The first 8 rows are patterns. Each new row is the sum of 2 different patterns, raised or lowered, with some noise. Before adding, each is slid sideways (what falls off one end comes back at the other) and multiplied by a number that may be negative. Names go in the order of the patterns.
In the rows, 128 means zero.
Some rows, each with the names of its patterns after it:
[144 122 118 109 138 137 106 127  97 144 139 131 149 131 169 116 147 143
 119 102 100 150 126 138 129 158 138  95 110 130 136 138 111 120 108 105] | K_665
[124 139 134 146 118 145 114 105  99 113  80 116 145 107 101 162 143 121
 146 139 103 142 138 151 143 153 184 126 118 105 105 125 115 132 151 136] | K_642
[105 159 120 122 150 112 145 109 148 112 103 173 114 128 100 133 121 143
 124 126 128 142 122 143 114 121 137 109 128 100 126 119 128  74 128 144] | K_623
[137 115 103 111 142 109 149 124 139 108 124 136 143 132 134 157 123 128
 165 139 140 143 112 123 163 168 108 133 136 138 142 165 110 113 125 181] | K_849
[126 132 109 102 155 128 142 136 124 121 107 114 147 138 117 107 127 104
 106 155 131 130 129 126 135 176 135 114 133 117 133 141 124 132 135 107] | K_625
[ 99 103 171 109 168 134  96 146 123 151 162 114 125 169 121 123 112 123
  92 132 151 117 107 148 127 145 163 123 121 151 160 124 145 133 116 161] | K_510
[147  99 146 129 138 120 122 102 142 136 155 122 151 151 161 124 101 106
 139  91 186 152 117 136 116  94  96 130 121  96 117  90 116 128 114 127] | K_660
[137 111 143 112 142 104  86 111 133 148 139 130  90 136 145 132 151 141
 161 171  96  91  98 109 167 131 182 112 126 126 145  86 133 121 105 108] | K_764

New rows, each followed by the names of its patterns:
[119 128  91 136 145 138 135 173 117 141 153 157 119 136 136 144 143 137
 150 139 114 117  96 139 144 116 126 145 135 107 111  96 150 133 143 167] | K_665 K_764
[176 161 147 122 159 167 130 103 125 113 165 162 109 103  97 129  93  97
 129 150 139 149 141 157 131 114 147 131 123 155 124 149 129 132 150 186] | K_642 K_849
[123 124 153  92 146 144 122 117 155 126 163 116 163 109  86 104 135 130
 141 150  90 129 176 151 157 163 178 166 117 110 124 129 191 174 190 117] | K_642 K_764
[243 164 148 163 160 100 136 154 136 117 154 115 158 145 157 139 142 122
 177 173 174 153 125 143 182 167 196 162 199 207 162 129 114 126 195 130] | K_660 K_764
[100 178 167 138 143 157 168 172 176 192 153 210 135 187 161 166 161 141
 175 141 159 155 213 161 113 135 141 157 143 108 172 165 157 187 123 146] | K_665 K_764
[158 147 185 164 156 187 186 174 192 144 130 163 129 163 189 174 177 161
 135 179 131 176 175 136 144 190 145 162 137 162 120 138 164 152 156 178] | K_510 K_764
[148 185 153 163 140 156 145 158 119 165 137 154 164 182 159 200 158 148
 159 156 119 145 170 147 147 155 148 156 139 155 140 126 178 147 155 159] | K_642 K_764
[155 152 156 116 158 145 131 148 143 101 150 145 157 157 170 136 139 162
 124 128 147 112 159 179 153 157  96 118 137 170 158 114 156 105 144 140] | K_849 K_660
[170 162 150 186 176 130 178 149 133 213 138 174 160 117 140 165 144 169
 122 146 182 160 123 121 113 119 123 140 103 128 182 162 145 204  84 114] | K_510 K_660
[128 133 144 188  81 118  92  80 101 119 108 158 113 131 110  89 123 118
 157 119 103  59 115  92 114 161 115 126 195 106  81 112 114 136 136 183] | K_642 K_764
[117 109 102 163 121 127  61 110 141 155 157 122 129  96 136 129 147 146
 132  90 119 118  95 131 118  53 110 122 106 148 125  81  87 142 115 133] | K_849 K_625
[135 150 156 134 197 150 103 133  95 131 146 128 158 128 112 153 143 125
 133 153 137 123 139 125  88 134 164 109 118 152 126 133 154 131  98 150] | K_642 K_510
[121 108 122 118  99 127  99 101 138 102 110 110 134  84 115  62 107 129
 103 153 118  93 120 112 144 101 147 121  72 142 100 113  95 110  67 117] | K_623 K_625
[113  86 126 136  87 127 127 118 116 161 132  88 126 137 105 122 121  79
 112 117 124  95 111  89 103 131  78 148 133  87 120  81 113 146 103 122] | K_849 K_510
[ 98 148 152 147 149 161 159 127 127  91  84 156 118 150 159 133 121 120
 123 165 131 135  98 108  82  96 114 124 148 113 105 168 193 132 133 145] | K_642 K_625
[112 114 117  80 115  95 119 129 129  94 143 127  92 132 128  75  99 111
  92 113 130  96 113 107  82  90  57 106 121 133 139 119 108 101  98 115] | K_642 K_625
[163 140 124 168 103 125 132 166 126 129 113 112 143  76 112 153  78 143
 119  90 153 126 108 111 134 117 147 110 108  80 138 113 130  92 108 123] | K_849 K_510
[ 80 121 102  93 102 109  92  85 108  46 100 108  86 106 109 124  77  98
  99  72  41  69 118 104 114  95 127 102  49  72  97  96 100  68  92  65] | K_665 K_642
[121 135  96 126 123 135  82 119 146 109 161 111 115 137 102 134  89 143
 103 100 159 128 138  94 128 114 134 105 119 142 143 121 129 109 129 135] | K_665 K_623
[ 71 143  95 104 132  92  69 105 109 116 116  96  77 119 134  96 121 124
  81 147  86  95 137  88 124 122  88 141 101 140 152 119 103 124  89 112] | K_510 K_660
[104 100  99 105 132 129 108 119 123  98 120 130 129 120 139 161  98 109
  93  96 116 111 128 135 108 107 127 130 126 122 136  92  99  98 106  87] | K_642 K_625
[ 87 159 135 114  83 119  86  78 135 102 128 115 128 117 129 135 124 160
 115 111 153 121 110 142  86 107 136 150  98 133 108 114 105 147  81  82] | K_849 K_660
[141 162 153 188 163 150 146 193 156 140 142 159 115 207 186 157 128 150
 151 162 176 148 157 142 144 147 176 157 156 162 143 168 142 168 158 132] | K_849 K_660
[133 115 196 141 109 144 148  71 132 152 118  79 150 128 144 126 107 124
  62 138 135 172 158 129 132 126 106 101 140 120  96 106 133 106 159 160] | K_642 K_849
[ 91 119 102 119  82  83  82 106  47 134 122  81 121  90  75  93  91 105
  71 102  68  79 125  83  99  95  86 106 108 104  94  96  92 105 111 107] | K_623 K_660
[112 108  48  71 101 121 103  82  99  86  87  98 130 123 102 121 103  79
  88 122  69  54  94  72  75 129  90  61  45 100  73  47  90  92  84 128] | K_642 K_849
[125 169 141 148 142 174 129 114 131 131 128 209 136 145 124 127 132 103
 149 121  92 141 109 104 146 133 152 162 139 155 128 157 149 124 121 144] | K_510 K_660
[139 192 139 153 174 148 149 139 144 156 147 120 179 180 132 168 139 147
 196 135 158 134 157 131 112 169 160 177 147 170 126 165 118 162 156 167] | K_623 K_764
[186 133 134 157 108 161 142  84 192 152 171 192 107 153  88 140 162 156
 107 193 152 171 173 195 142 148 148 181 125 172 174 139 152 140 126 126] | K_510 K_764
[155 180 161 157 154 146 155 144 152 145 152 153 160 155 167 159 126 128
 183 163 148 141 151 123 161 184 164 127 154 167 180 197 155 164 150 157] | K_849 K_625
[157 127 190 124 138 159 126 150 154 114 147 146  96 145 129 132 173 201
 164 142 131 163  93 157 133 118 140 181 124 127 165 147 136 169 110 183] | K_510 K_764
[157 135 122  97 130 117 130 160 129 138 181 125 111 128 130 142 145 172
 140 144 151 179 110 132 117 108 122 133 128 158 131 141 128 116 137 132] | K_642 K_764
[ 40  91  96  85  87  62 111 129 117 105  92 101  56 131 126  74  88 116
  87 110 124 135 106  92  79 121 111 117 153 135  71  82  91  96 131  89] | K_625 K_764
[102  85  86 133 105 138 120 105  99  90 115 104 115 137 111 110 100 111
 110 107 116  94 150  69  69  98 121 162  90 150  88 107  81 111 110 129] | K_665 K_764
[156 111 173 151 185 161 178 201 168 136 133 150 148 184 139 150 141 146
 161 149 130 216 195 170 187 143 130 101 176 147 151 158 182 146 147 166] | K_642 K_764
[127 137 107 126 129 167 116 147 113 109 158 106 103 166 124 156 129 117
 148 127 154 143 106 145 189 102 122 115 124  99 150 132 101 101 178 129] | K_849 K_510
[199 145 146 149 104 124 151  98 135  94 161 143 175 155 126 103 120 176
 128 157 153 171 140 147 154 155 158 164 146 143 160 122 193 125 148 130] | K_623 K_660
[ 98  95  97  53  49  77  79  31  75  73  69  76 107 105 108  81 121  78
 116  96 107  82 128 143 119  83 100 101 123  82  74  91 112  58 157 122] | K_642 K_660
[162 135 132 163 122 148 132 138 161 127 136 162 110 120 190 139 138 131
 135 125 185 161 121 133 142 144 163 159 140 142 137 158 142 134 121 157] | K_625 K_510
[181 105 188  96  86 154 121 157 181 140 126 171 145 133 141 134  99 143
 151 108 131 134 128 139 165 129 139 141 152 106 149 120 104 136 107 128] | K_510 K_660
[ 77  50 145 159 112 124  59  71  69 127  87  78  97 125  97 126  94 151
 124  80 114  82  89 158 125 127  82  59 112 108  98 108  99 119  92 131] | K_510 K_764
[153 174 116 154 140 149 121 161 180 147 164 143 159 184 144 184 157 151
 141 136 188 146 150 105 155 161 162 160 151 148 167 148 161 160 153 158] | K_623 K_625
[ 97 130 104 115 142 109 133 105 108 121 119 101 114 126 115 124 140 119
  72 130 144  94 142 105  95 139 115 116  88 135 101 102 158  90 141 121] | K_623 K_510
[158 109 117  96 104 129 140  81 144 116 114 123 162 137 116 138 121 117
 139 115 113 142 155 136  80 108  95 111 163 102 188 139  89 143 104  96] | K_510 K_764
[129  97 109 121 120 104  96  88 108 116  91  75 119 111  56 115  97  94
  89 137  89  61  90 112 119  93  76 100 110 117 102 110 118  70  67  76] | K_665 K_849
[111 154  95 103 146 133 146 155 114 114  87 120 129 120  93 111 147 122
  99 180  88 111 136 121 143 198 157 113 138 141 140 167 134 131 145 108] | K_625 K_660
[105  63 111 143  74 103 128 116 117 137  83 113 137 160 101 142 132 122
 136  60  67 158  60 193 133  70 131  94 101 114  97 100 122  92  72  83] | K_510 K_660
[128  80 120 127  80  96 108  69  95 133  94 106  86  88  89  61 105 126
 127 122 119 131  90  89  92 107 101 106 103 123  83 112 133 140 119 158] | K_642 K_625
[176 144 168 168 116 143 159 197 136 154 168 159 189 175 143 144 138 180
 136 150 121 138 162 151 174 121 146 130 149 162 149 145 138 159 154 144] | K_665 K_849
[ 94 105 105 112 105 119 117  99 139 125 114 121 109 175 115 126 114 108
  73  72 162 119 129 120 146 132 124 107 107 130 120 105 119  94  99 140] | K_665 K_625
[107  80 119 113  79 133 134  64  78 108  94 104 111  35 126 140  66 133
  70  90 137  89 103 108  82 115 127  96  89 111 108 105 141 111 108 128] | K_625 K_510
[171 114 147 164 139 131 126 119 125 146 168 127 137 165 157 146 145 122
 141 132 193 149 143 145 123 139 102 124 161 108 157 119 111 150 127 152] | K_510 K_660
[185 197 198 138 127 150 188 129 229 198 127 163 147 130 136 154 112 125
 163 123 159 155 137 161 173 129 193 162 163 170 178 113 172 153 175 158] | K_625 K_660
[ 70 130 105 122 119 134 124 105 118 110 109 102 104 142 130 111 122 110
 140 122 132 129 135 119 113 139  97 116 131 104 142 100 120 104 112 128] | K_665 K_623
[143 127 135 132 142 182 153 107 133 155 151 180 144 193 123 174 161 201
 150 118 116 155 110 174 176 139 121 128 106 106 167 149  85 101 133 134] | K_849 K_660
[ 99  84  82 111  89  73  98  51  90 128 100 126 104 132  78  98  99 102
  80  61 100  95  87  81 145 107  66  78  96 110 142  85  78  81  66 115] | K_665 K_625
[ 94  82 135 109 116 108  93 104 166 104  98 152  64 137 121 102 124  94
 111 107 136 160  66 146 133 167 108  99  84 127  88 160 121 112 108 118] | K_623 K_660
[162 128 127 108 195 148 137 119 136 190 111 143 108 122 110 116 141 166
 142 133 170 132 147 158 156 133 127  92 113 125 159 127 118 115 169 157] | K_642 K_849
[121 107 102 137  95 140 131 146  96 105 145 125 166 133 154 136 140 167
 142 156 141 112 105 101 129 134 142 103 153 133  88 130 141 112 109 135] | K_665 K_849
[175 172 187 151  93 145 110 138 141 130 103 176 140 128 136 158 120 149
 135 129 148 175 144 165 107 120 152 124 173 117 102 145 123 100 118 108] | K_510 K_764
[ 73 119 112 104 123  90 121  84 132 100 103 103  92  74 128  72 101  73
  95 105 102  79  67  67  92  73  33  63 108 100 135  77 122  57  61 115] | K_623 K_660
